There are 3 ways to turn a row about zero (a turn may also mirror it). The second row of each pair is the first, turned, with some noise. The first 27 pairs use one turn. New pairs use 3 turns, one after the other, and a turn may come again.
Some pairs, each with its turns in order after it:
[ 0.64 -1.65 -0.28 -1.37  0.45  5.56  1.31  1.95]
[3.09 4.18 0.47 0.42 0.87 0.26 2.44 2.65] : (0)

[-5.56 -0.09  5.56  0.16  0.58  1.64 -1.74  2.65]
[ 0.73 -3.94  5.30  4.58  0.44 -3.11  0.82  0.67] : (1)

[ 1.13  4.05 -2.80 -4.22  4.25  0.91  1.97  0.56]
[ 1.32  1.63 -5.27 -0.30  0.32 -2.90  4.94  0.13] : (2)

[ 2.25 -0.12  0.16  0.12 -3.56 -0.06 -0.51  0.74]
[ 0.41  1.61  0.19 -0.38  2.74 -0.47 -0.60 -3.04] : (0)

[ 3.93 -0.86 -0.45 -1.26  0.21 -0.88  0.42  0.27]
[ 0.31  3.08 -1.61  0.78 -0.80  0.86 -0.22 -2.29] : (2)

[-3.21  5.56  5.56  0.36 -0.70  0.93 -0.36 -1.56]
[-0.43 -2.44  0.81 -7.73  0.60  1.17 -1.99  2.74] : (0)

[-0.32  1.81  3.20 -1.27  0.71 -1.42 -0.84 -0.84]
[ 0.41 -0.81  0.93  1.50  0.47 -0.33  3.94  0.47] : (1)

[ 0.98  2.71 -0.27 -3.73 -2.52 -0.72 -0.71 -2.11]
[ 0.99  2.55  0.23 -2.21  3.59 -0.48  2.58 -1.09] : (1)

[-4.37 -0.91  0.15 -0.43  0.25  3.90 -2.46 -2.28]
[-2.29  3.02  0.15 -0.70 -0.41  0.96 -2.46  5.17] : (0)

[ 0.12 -0.45  0.79 -0.17 -0.46  1.21 -4.89 -4.68]
[ 4.72 -1.93 -1.95  0.82  4.16  0.87  0.50 -0.08] : (1)

[ 0.53 -2.61  1.33  0.21  0.55  0.69 -1.88 -0.29]
[-1.75  0.83 -1.25  1.43  1.71  1.51  0.52  0.88] : (0)

[ 1.18  0.23 -0.16  1.31 -0.23  2.65 -1.35  2.48]
[-2.34  1.62 -1.27 -1.09  0.64 -0.23 -1.65  1.62] : (2)

[-3.96  0.79 -0.48 -0.33 -1.79  0.74  0.52 -2.34]
[-1.95  0.92  2.72 -1.21 -0.84 -1.16 -3.02  2.06] : (0)

[ 3.31  2.67  0.23  5.56  1.94 -1.43 -0.23  0.11]
[-0.90 -1.09 -5.13  0.47 -2.30 -0.17  1.64  3.87] : (1)

[ 0.25 -2.15  1.46  1.02  0.34  1.55 -3.89  1.11]
[ 1.92 -2.96  1.34  0.91  1.11  1.50 -1.57  2.55] : (1)

[ 0.55  2.60 -0.33  1.25  1.22  0.95  2.45 -0.79]
[-1.22 -0.20 -1.60 -0.41 -0.51  1.86  2.69  1.48] : (2)

[-1.58  4.76  0.78 -0.33  0.11 -0.27  0.55 -0.03]
[-2.01 -2.61 -1.35  1.97  0.58 -1.37  2.70  1.52] : (2)

[ 1.09  2.13  0.66 -2.66 -1.37 -1.27  0.44 -1.15]
[-0.64 -0.90 -1.35  2.55 -1.24 -0.68  1.06 -2.37] : (2)

[-1.12 -1.00  0.25 -2.46 -0.06  0.05  0.16  0.53]
[ 1.06  0.33  0.58  0.35 -0.55 -2.52  0.04 -0.39] : (2)

[-1.11 -1.90  4.55 -2.04  1.07 -2.46 -0.02  3.06]
[ 0.26 -0.46  5.40  2.15 -2.52  1.15  2.42  0.84] : (1)

[-1.43  0.90 -1.12 -1.39  0.27  0.04 -0.61  1.85]
[-1.88  1.50  1.70  1.10  1.58  0.03 -0.70  0.47] : (1)

[ 1.00 -1.76  1.98 -0.34  0.28 -2.00 -0.29  0.38]
[ 0.21  2.10  2.13  1.18  0.61  0.33 -0.25 -1.97] : (2)

[ 1.72  0.80 -1.41 -0.40  2.99  0.91 -0.44  2.53]
[-0.48  3.29 -2.39 -0.44  1.58 -1.00  0.94  0.96] : (2)

[-0.06  0.21 -0.47  1.16 -1.25 -0.66 -0.36  2.72]
[-0.64  1.11  0.86 -0.17 -0.66 -0.60 -1.20  2.68] : (1)

[-1.41  1.01  1.51  1.49 -1.61 -0.63 -1.28 -0.60]
[-1.03 -1.01 -0.19 -1.32  1.34 -0.11 -2.42  0.19] : (0)

[-1.40  0.15  3.54 -2.54  1.59 -0.43  1.61  3.77]
[ 0.16 -1.58 -1.52 -2.57  0.62 -2.44  4.46  2.02] : (0)

[-1.56 -1.21  2.70 -0.69  1.43 -1.95  1.28  2.25]
[-0.94 -2.88 -0.87 -0.55  0.67 -1.77  2.72  1.40] : (0)

New pairs, each followed by its turns in order:
[ 0.92 -0.35  0.07 -1.80 -1.24  0.23 -1.53 -0.23]
[-1.56  0.03  0.42 -1.57 -0.52 -0.78 -0.39 -1.16] : (1) (0) (1)

[-0.57 -1.27 -1.12  0.27  5.56  2.33  2.16 -0.72]
[ 1.20 -2.19 -1.89  2.76 -2.93  3.52 -0.35  2.18] : (2) (2) (2)

[-0.56 -5.56  3.82 -0.76  1.36  0.15  5.56  2.43]
[ 0.31 -0.41  1.98 -0.19  0.93  6.21  3.83 -5.13] : (2) (0) (1)

[ 5.56  1.11 -2.50 -0.70  2.41  0.49  0.26 -4.44]
[ 2.56 -1.23  0.73 -5.64  3.72 -0.14 -2.52 -2.66] : (1) (0) (0)

[-0.05  0.96 -0.59 -0.58 -0.62 -3.04 -0.47  1.39]
[-0.33  0.94  0.19  1.22  1.83  2.55  0.97 -0.73] : (0) (2) (0)

[ 4.31 -0.14  2.08 -0.72  2.07 -4.69 -2.19  0.41]
[ 0.88  1.61  3.44  1.44 -1.51 -1.18  3.70  4.66] : (2) (2) (0)

[-1.16  0.60  3.07 -1.59 -0.49  0.64 -1.55  3.23]
[ 2.61 -1.08  0.84  1.71 -0.44 -0.02  0.18 -4.03] : (0) (2) (0)

[ 2.54  1.42  3.70  1.53  1.92 -4.51  0.32  0.64]
[-3.70  0.07  2.05  0.92  0.59  2.34  1.27  4.56] : (0) (0) (2)

[-1.12 -1.02 -0.87  2.28  0.22 -5.11  2.30  1.31]
[-0.13  1.80 -2.43  2.97  0.97 -2.38 -2.61  2.68] : (1) (2) (0)

[-0.23  0.26 -0.43  1.46 -0.11  1.46 -0.18  5.56]
[-1.03  0.22 -4.45 -2.75  0.54  2.42  0.59  0.92] : (0) (2) (2)

[ 0.56  0.89 -1.93  2.94 -2.15 -0.10 -0.71 -0.65]
[ 1.23 -0.71  0.94 -2.40  2.02 -1.46  1.91 -1.78] : (0) (2) (2)

[-0.32  2.01  1.11 -0.87  3.74  0.18  0.02 -4.38]
[-4.20  1.67  2.39  0.12  0.05  2.02 -2.14  0.97] : (1) (0) (2)

[-1.54 -2.59 -2.50 -4.05 -0.10 -0.49 -3.43  0.19]
[ 0.72 -0.22  1.53  3.29  1.66 -1.78 -3.56 -3.51] : (0) (0) (2)

[ 4.46 -1.00  0.66 -4.44 -1.99 -1.67 -0.29 -0.50]
[-2.90  3.42 -3.57 -0.90  0.26  3.33  0.25  0.07] : (2) (1) (1)

[ 3.82  0.32  0.45 -3.46 -0.19 -5.56  0.12 -0.65]
[ 3.31 -1.05  3.30 -4.60 -1.74  0.26  0.46 -2.53] : (0) (2) (1)

[-1.34 -1.07  0.10 -0.47 -1.77  1.61 -1.70 -0.57]
[-0.78 -1.13 -1.68  0.96  0.79 -0.19  1.89 -1.53] : (1) (2) (1)

[ 0.45  0.65 -2.61  1.50 -0.12 -4.07 -0.41 -0.83]
[-0.53  2.38 -3.08 -0.01  0.92  2.24 -1.44 -1.91] : (0) (1) (2)

[ 0.25 -0.53 -0.03  0.38 -0.19  2.10 -0.15 -5.56]
[-1.77 -2.19 -1.51  2.98  1.79 -0.04  2.72  1.39] : (0) (1) (0)

[-0.14  3.15 -1.21  0.01 -2.45  2.73  1.84  1.25]
[ 0.13  0.42  0.45 -0.78  0.61  2.64 -0.99  4.65] : (2) (2) (1)

[-2.43 -0.55 -0.57 -1.69 -0.65  0.64  2.20  2.05]
[ 1.81 -0.84  1.18 -2.53  1.10 -2.15 -0.23 -0.35] : (0) (1) (0)

[ 0.67  1.66 -0.25  0.05  5.56 -1.56  2.82 -5.56]
[ 0.04 -0.51  2.99 -6.71  1.54  1.72 -3.36 -1.94] : (1) (2) (1)

[-0.43  0.98  3.42 -1.46 -0.73 -0.28 -0.11 -0.56]
[ 1.63 -2.78  1.19 -0.76 -1.87 -0.59  0.18  0.05] : (2) (2) (1)

[-3.26  2.41 -1.28  4.83  2.46 -0.45 -1.30  5.19]
[ 2.09  3.17 -3.95  0.42 -2.53  4.93 -3.00 -2.74] : (0) (2) (0)

[-1.36  0.03 -1.01 -2.66  4.08 -5.56 -1.69  4.50]
[ 1.34  2.22 -0.01 -5.31 -3.18  3.77 -3.76 -2.53] : (2) (0) (2)

[ 2.21  0.95  0.00 -0.79  1.68  0.07 -2.80 -0.74]
[ 2.61 -1.02  0.82  1.63  1.52 -0.21 -1.95 -1.36] : (1) (1) (1)

[ 0.33  1.25 -1.47  2.12  3.73 -0.49  1.35 -0.85]
[ 0.72 -0.12 -2.78  2.44 -2.99 -0.50  0.48  1.47] : (2) (2) (2)

[ 0.94 -0.60  0.34  2.52 -0.81  0.97  1.17  1.19]
[-1.95 -0.99 -1.25  0.10  1.35 -0.55  0.98 -1.19] : (0) (2) (1)

[-0.19 -0.10 -1.90 -1.19 -3.82  0.35  0.46  1.15]
[ 1.12 -1.28 -0.70  1.29  2.64  1.99 -1.30  1.86] : (2) (2) (1)

